The same things were measured in two ways. Each way mixes the same 9 hidden numbers, adds some noise and spreads widely along 6 directions of its own, which tell nothing about the thing.
In the rows, 128 means zero.
Some things both ways: the first way, then the second way.
[109 146 138 144  74 130 112 109 101 121  92 122 177 155  93 186]
[119 137 150 118 142 122 107 115 211 129 122  94  90 132 163  84 143 136]

[132 120  97 139 146  75 163 176  85 161 133 131 140  73  95 120]
[133 166 147 138 123 164 112  87 182 150 169 109 128 112 173 114 163 107]

[136 137 151 127 154 121 152 150 133 139 120 129  92 163  86 108]
[154 129 159 137 122 128 213 135  76 103 162 161 144 169 160  75  95 193]

[171 139 117 182 139 131 154 130 159 142 115 198  67 164  63 130]
[140 135 134 155 143 159 140 113 179 145 163 116 131 106 140  89 133 138]

[118 155 118  97 172 105 116 199 155 113 163 136 114 163 147  91]
[116 149 112 172 135 132 112 155 107  88 119 135 129 118 157 108 116 119]

[126  94 119 120 132 102 140 127 132 136 147 112 121 118  80 131]
[105  87 108 191 154 138 115 103  97  41  95  80 132 136 123  73  81 153]

[175 144 128 156 175 125 140 100 152 120 129 213 134 146 123 167]
[ 88 101 121 125 191 136 115 143 127 105  87  67 126 109 169 102 144 146]

[112 158 133 132 151 119 146  98 121  78 135 124 144 142 140 152]
[105 110 120  80 214 129 130 161 109 101  48  44 155 116 177 104 136 141]

[120 125 122 154  80 100 167 178  59 124 120  67 133  86  87 126]
[ 93 108 119 139 202 132 124 156 127  48  63  32 114 104 165  52 122 164]

[108  95 146  86 133 169 113  78 138 160 128 100 142 136 205 134]
[121  98 127 156 130 146 117 115 142 131 154 148 132 134 172  56 131 146]

[115 147 111 135  54 125 128 154  85 116 106 131 141 112 129 141]
[175 154 139 141 139 162 164 127 150 135 138 153 132 165 199  75 136 139]

[152 129  83 143 113 181  94 111 160 145 125 143 148  94 206  62]
[164 178 162 157 134 169 196 114 181 144 150 122 114 106 154 111 110 130]

[134 156 144 136 136  99 140 171 121 115 115 140 134 122  80  89]
[111 156 144 141 159 124 126 137 101  74  79  90 121  90 106 133  99 143]

[139 163 123 149 107 177 142  76 100  87  88  92 148 173 136 153]
[ 72  85 113 121 177  96 121 196 132 128 112  99 138  87 128 105 106 138]

[ 76 132 152 125 181  94 146 181 151 109 191  69 102 129 164  94]
[ 75 132 141 135 188 140 105 167 155 114 101  70  98  51 161  83 139 129]

[150 138 127 100 194 133 127 136 133 149 130 101 139 155 113  82]
[133 156 136 133 111 107 134 127 128 123 154 130 147 143 111 128 100 126]

[ 70 116 138 140 102  99 139 148 125 142 144 126 106 102 127 133]
[162 149 144 144 126 162 178 106 122 138 154 154 127 143 180  62 138 152]

[193 105  86 101 167 121 127 158 123 142 134 153 125  94 130  93]
[155 161 139 166 107 173 121  79 160 113 151 127 130 122 164  95 122  94]

[ 72 112 167 161 193  56 104 166 191 104 171 108 122 136 135 153]
[125 207 160 113  89 111 135  95 123  98 129 106 147 120 132 172 109 118]

[136 166 122 163 140 117 179 129 112 110 106 161 100 165  75 147]
[156 184 135 131 125 129 148 143 130 185 172 156 129 142 126  83 124 100]

[106 131 160 123 150 116 163 117  89  97 146  54 145 123 135 154]
[ 96 139 153 105 156 122 118 145 155 124 112  84 129  82 144 134 120 117]

[155 114 105 110 167 104 141 141 138 161 149 149 132 120  86  92]
[136 122 116 153 177 139  88 122 149 124 114  91 135 175 133  67 122 133]

[164 153 108 164 145 126 127 168 125 163 150 159 111 129  72 109]
[ 82 119 123 103 166  88 170 182 153 109  98  69 145  80 130 169 114 173]

[170  89  87 186 120 118 125 128 133 124  94 120 135  82 121 131]
[105 162 111 157 124 118  72 119 152 120 133  91 149 100  93 112  99  84]

[132 154 119 127 136 104 197 127  85 110  80 143 131 142 102 133]
[102 139 190 112 164 130 174 167  87 127 128 125 128 108 172  92 103 170]

[102 131  94 150  97 108 141 113 117 123 106 124 154  97 109 112]
[188 115 135 174 143 194 167  73 121 135 178 145 149 208 182  69 135 154]

Other things, the second way, with their names:
<378>: [128 127 131 177 116 132  64 126 149 161 161 191 132 116  94  93 104 110]
<463>: [103 124 191 147 160 155 149 136 145 146 157 126  88  99 169  67 120 157]
<363>: [148 143 116 146 160 147 121 111  78 102 113 107 191 174 138 127 109 142]
<350>: [140 117  96 151 163 156  76 101 162 124 117 103 139 166 165 102 162 116]
<382>: [134 160 118 201 121 162  70 104 177 144 182 125 125 135 129  94 122  71]
<126>: [107 135 124 181  96 115  92 116 102  99 150 164 153 128 106 131  89 136]
<59>: [120 126 132 124 186 122 204 175 119 114 102  80 136 133 155 112 105 170]
<275>: [159 145 128 157 122 147 176 118  99 117 146 158 146 152 151 108 111 146]
<427>: [134 120 121 177 142 161 111  99 183 131 151 111 123 112 124 108 122 114]
<282>: [ 70  96 123 148 142  89 145 177 141  71  92 105 118  84 150  98  82 164]
<69>: [141 146 163  72 151  98 200 153 125 134 100 113 146 130 129 116  93 171]
<253>: [ 89  70 165 146 168 162 118 135 118 132 164 136 131 106 194  61 142 180]
<4>: [132 130 135 212  91 146 143  87 126  74 145 148 112 138 136 100  75 129]
<101>: [157 162 144 113 173 131 193 145  82  94  71 109 145 140 136 133 103 170]
<93>: [118 162 138 110 124 121  97 111 129  97  79 112 140  93 145 120 119 115]
<289>: [140 136 118 165 147 133 100 127 102 102  98 131 131 156 124  68  92 110]
<250>: [159 164 150 164 105 142 122 114 133 157 158 186 120 134 110 100  97  98]
<81>: [143 163 130 107 107 116  88 104 175 132 122 130 150 117 131 101 127 111]
<230>: [147 158 156 124 136 124 201 151 106 127 127 144 133 129 149  79  94 159]
<113>: [148 116  97 132 129 120 147 117 116 128 140 138 171 171 133 123 123 148]
<375>: [123  99  93 127 181 130  83 172 185 159 106 125 115 116 163  51 153 109]
<195>: [139 135 131 120 125 143 121 117 161 172 181 153 141 114 150 104 165 130]
<123>: [131 156 126 157 149 134  51 140 162 165 144 144 106 135 110 104 135  82]
<287>: [138 116 179  94 169 139 215 146 116 139 148 124 121 121 172  73 136 204]
<9>: [130 122 145 106 180 140 163 133 159 153 120 101  95 103 153  56 156 164]
<383>: [125  73 174 124 145 158 208  94 120 101 154 123 141 155 210 101 129 218]
<404>: [131  94 174 136 151 140 199 127 133 126 158 137 124 157 167  99 106 200]
<277>: [118 130 142 149 138 135 102 129 172 135 125 144  87 106 151  71 130 123]
<80>: [125 143 155 129 143 118 197 143 106  77 119  99 123 147 170  99 102 177]
<306>: [ 93  64  62 130 191 120  54 173 131 171 145 108 180 141 139  51 157 128]
<271>: [114 159 155 138 155 136 107 130 155 122 123 100  98 123 154 124 138 124]
<102>: [ 88  88 149 115 160 125 151 166  99 117 129 126 148 100 171 112 115 164]
<14>: [ 80 130 113 106 195  86 109 195 105  69  32  64 126  97 143 105 110 151]
<148>: [140 144 119 137 154 111 163 152 113 111 106 123 146 166 126 146 104 155]
<47>: [133 123 110 123 125 101 114 131 130 131 118 134 157 154 113  88  94 121]
<165>: [ 78 131 106 130 133  88  97 163 156 109 120  95 138  86 124 134 116 122]
<251>: [122 123 109 128 181 131  86 130  84  86  75  78 153 153 145  46 119 131]

Some of these things the first way, each followed by its name:
[145 118  97 130 159 124 118 121 147 147 108 137 167  82 177  68] | <363>
[109  93 167 133  87 128  93 107 120 116 103 111 166  77 190 167] | <93>
[ 85 125  77 139 139  79 140 172 133 101 147  66 138 120 118  99] | <382>
[195 149 106  85 129 145 148 158  83 147 143 174 102 141  71 117] | <375>
[113 109 114 114 103 116  70 165 143 135  95 103 134 121 111  81] | <81>
[141 126  98 118 158 103 128 164 122 113 125 101 133  94 129  73] | <102>
[103 132 132  76 108 104 174 123  80 109 129 112 132 152  71 151] | <289>
[123 178 139 121 132 143 151 121  96 139  78 129 134 172  93 109] | <195>
[109 154 164 151 134 151 135 115 133 132  98  98 128 133 141  78] | <287>
[111 135 100  99 116 134 117  96 114 160  92 134 175 127 122 102] | <383>
[ 80 137 137 109 124 126 116 129 133 130 139  85 121 138 100  85] | <69>
[101 163  97 138 122 109  78 165 148  82  97  87 198 111 149  49] | <123>
[ 71  87 175 111  99 120 123 122 136 127 138  65 117 115 143 121] | <378>
[ 81 140 128 124 143 155  94  90 188 103 150  89 136 175 163  99] | <427>
[154  88 121 135 191 117 126 134 175 145 148 134 132  78 182  76] | <463>
[ 88 106 150  71 131 105 162 121 112 145 186 120 104 166  84 185] | <4>
[ 99 162 126 121  94 146 106  84 109 120 101 128 204 144 157 153] | <350>
[ 64 191 153  95 123 140 120 120 141 116 127 129 148 172 145  74] | <101>
